There are 5 hidden switches. A switch that is on adds its own fixed numbers to the row, and there is some noise. The rows also spread widely along 3 directions, which tell nothing about the answers.
Known rows, each followed by its switches (1 for on, 0 for off):
[ -2  34  -1  10  16   6  18 -19   7  25 -12  30  -8   2 -12 -21  -8 -19
 -11 -14 -12  14  47  36  -6   3  16  31  -5 -39  39 -34] | 0 0 0 1 1
[ 13  53 -10  -2  -2  10   9 -25  25  18 -36  21  -2  11  -6 -32  -1 -13
 -17  18 -41  17  37   3 -14  -1 -23 -14  -6 -13  12 -16] | 0 1 0 1 1
[ -3  36  30  -6   7  11   5 -15  26  12 -24  14   2  19   0 -13  -5   3
 -26  17  -8   6  36  -8 -10   1   4  -5 -14 -16  13   3] | 1 0 1 0 0
[-14  19  -5   7   8  -8 -10  -8  -6  23   7  -4  15   0  -1   7  -4   2
 -31 -19 -10  -8  10  -3  11  35  11  20  -3 -12  17   5] | 0 1 0 0 0
[  1  31   7   6  25   2   9 -14  17  18 -19  18  -1  24   5 -20  -9 -12
 -22  -9  -9   7  50  22  -6  -1  28  21  -1 -29  30 -13] | 1 0 0 1 0
[ 14  43   6  -8 -22  21  10 -13  42  -5 -37  18 -11  16  -5 -29   8   4
  -1  45 -37  23  17 -11 -29 -23 -50 -39  -1  17 -22 -14] | 0 0 0 0 1
[  6  31  -1   4  12  -2   0 -20  18  11 -29  21 -16  23   8 -35 -12 -14
 -20   2 -18   4  21   5 -20  -2  -3   8  -8  -7   5  -4] | 0 1 0 1 0
[-10  24   1  -5  -4   0  -5   3   6  18   8 -13  22   6   1  10   6   9
 -15   1 -13  -3  -3 -12   2  22  -5   1   6   4   2   9] | 0 0 0 0 0
[-17  44  11  -8   6  -1  -1  -2   8  27  -3 -11  38   0  -8  13   3  14
 -29   3  -7  -4  34 -15  16  41  17  -3  -5 -19  39   9] | 1 0 1 0 0
[  6  55  -6  -2  -6   1   4  -9  13  21 -17  -7  27   9  -6  -7  -1   7
 -11  23 -19   4  25 -21  -7  25  -5 -20 -10  -9  29   2] | 0 0 1 1 0
[  5  61   1   1  -4  12  18 -23  21  20 -33  24   9   3 -23 -27  -4  -2
  -9  22 -25  17  47   4 -12  10  -8 -13 -16 -26  38 -21] | 0 0 1 1 1
[  3  26   0  12  12  -4   8 -13   8  20  -8  17  -7  19   2 -21 -11 -10
 -11 -10  -3   6  29  18 -13   0  16  23  -2 -19  19 -13] | 0 0 0 1 0

New rows. What belongs after each?
[  8  26 -14  18  -6   0  10   2  -3  17   5  -2  14   7  -8   0   2   9
   0  -4   9  -3  37  -6  -2  10  15  14   2  -8  27  -6] | 0 0 0 0 0
[-29  25  25   0  17  10   1 -25   9  27  -5  20   4  -9 -26  -3  -7  -3
 -34  -7 -16   4  27  29   8  25  14  33 -16 -38  34 -20] | 0 0 1 0 1
[ 18  75  -7   3 -11   2  18  -7  20  18 -33  -3  35  13  -5 -17   5   8
  -4  26 -11   9  67 -27  -6  14   7 -34  -8 -15  45  -1] | 1 0 1 1 0
[  4  34  12  -2  19   1   7 -18  23  15 -23  19   0  26  11 -23  -6 -10
 -26   2 -15  10  37  10 -11  -7   8   6  -3 -14  12  -8] | 1 0 0 1 0
[ -5  43  -1   4  15  -3  -2 -19   7  31 -18   9  16  10 -11 -19 -13  -3
 -28  -7 -13  -4  29   4   0  35  21  13 -14 -27  38  -4] | 0 1 1 1 0
[ -8  21  -1  -1  -3  -4   2  -1   5  16   7 -11  23   5  -4  12   2   9
 -17  -4  -9  -2   7 -10  -1  21  -1   8   5   1  10   6] | 0 0 0 0 0
[ 18  60  10 -11 -21  17  -1 -15  40  -1 -54   7  10  25   4 -35   4  11
 -11  55 -26   8  40 -44 -25  -8 -31 -62 -11  11  -8  13] | 1 1 1 0 0
[-22  44  22 -11  21  11   1 -38  25  29 -34  29  -6   4 -13 -28  -8 -16
 -48   9 -42   4  22  23  -2  18  -7   7 -20 -32  19 -13] | 0 1 1 1 1
[ -8  12  15  -7   6   4   0  -8  18   2 -10   6  -5  18   5  -8   0   4
 -15  12 -22   8 -10  -5 -17  -4 -19  -1   0  10 -21   6] | 0 0 0 0 0
[-11  39  21 -11   8   2  -1 -18  21  19 -22   8   7  14  -3 -17  -5   1
 -24  15 -23   5   3  -2 -11  21  -5  -5 -11  -7   8   6] | 0 0 1 1 0
[ 19  41   3  -5  -9   9   8 -13  36  -4 -36  16  -8  30  11 -31  -2  -4
   1  39 -30  24   6 -21 -37 -20 -37 -33  -2  20 -21  -1] | 0 0 0 1 0
[-13  22   2  -1  19  -5   0 -13   5  23   0   7   4  14   3  -7  -9  -5
 -26 -10 -19   1   8  16   0  18  12  24   2 -17  17  -3] | 0 0 0 1 0
[-23  22  28 -18  20  13   0 -20  24  17 -16  21   2  10  -2  -1  -1 -10
 -45   9 -36  13  16  19   5   4  -8  13   1 -19   0  -9] | 1 0 0 0 1
[  3  32  11   1   9  14  20 -29  28  11 -35  34 -24  14  -5 -42 -11 -18
 -13  12 -26  24  35  31 -23 -23 -11   8  -7 -21   8 -28] | 0 0 0 1 1
[  5  54  -3  -7 -12   4   4  -9  19  13 -23  -6  24  12  -5 -13   0   7
  -7  31 -21   9  21 -22 -12  20 -13 -30 -10   0  21   2] | 0 0 1 1 0
[ 11  63   8 -10  -9  18   7 -38  41  11 -61  31  -7  14 -12 -49  -5 -11
 -19  40 -45  13  34  -5 -28  -4 -36 -38 -20 -13  10 -14] | 0 1 1 1 1
[-15  25   6  -3  19  -7   0  -9   4  24   4   5   8   9   0  -1  -8  -7
 -32 -16 -15   2   5  14   5  28  13  28   2 -13  19  -1] | 0 0 0 1 0
[ -9  64  13 -20   6   4  -1 -16  25  23 -30   0  27  19  -2  -8   1   3
 -31  26 -29   8  30 -18  -4  22 -11 -27  -7 -12  15  13] | 1 0 1 1 0
[  4  37  15  -9  15   8   6 -20  30   7 -36  19  -6  33  12 -27  -6 -12
 -23  21 -26  14  31   9 -24 -15 -11 -11   0  -6   1  -2] | 1 0 0 1 0
[ -6  51  17  -3  13   7   5 -17  23  21 -30  17  11  21  -2 -19  -8  -4
 -25   8 -17   6  46   1  -8   9  12  -6 -13 -24  31   1] | 1 0 1 1 0
[ 28  60 -13  -6 -26   6  10  -4  35  -8 -36   0  10  27   8 -28   7   6
  12  53 -34  19  13 -42 -40  -9 -47 -59   1  33 -18   3] | 0 0 0 1 0
[-13  21  13  -6  26  -2 -11 -23  17  19 -22  17 -10  22   8 -19 -11 -17
 -41  -9 -31   0  -5  13 -12  16  -3  17  -7  -7  -6   5] | 0 1 0 1 0
[  5  55 -21 -19 -13  -3  -8  -4  21  12 -23 -15  30  12  11  -8  11   3
 -27  35 -45  -1  -6 -39 -11  27 -38 -43   3  22 -11  17] | 0 1 0 1 0
[ -3  48  17   2  18   2   7 -18  16  26 -23  18  12  17  -5 -18  -7  -2
 -24  -2  -5   4  58  10  -1  15  24   8 -13 -30  46  -4] | 1 0 1 1 0
[ -9  35  16   2   0  15  13 -24  15  20 -12  17  -1   0 -25 -13  -5   1
 -18  11 -14  10  37  11  -2  10   2  11 -15 -29  30 -22] | 0 0 1 0 1
[ -3  39   1 -10  -2   1   0 -11  20  10 -14   3  13  20   9 -10   1  -2
 -20  22 -30  11  -5  -8 -15  10 -21 -14   3  10 -10   5] | 0 0 0 1 0
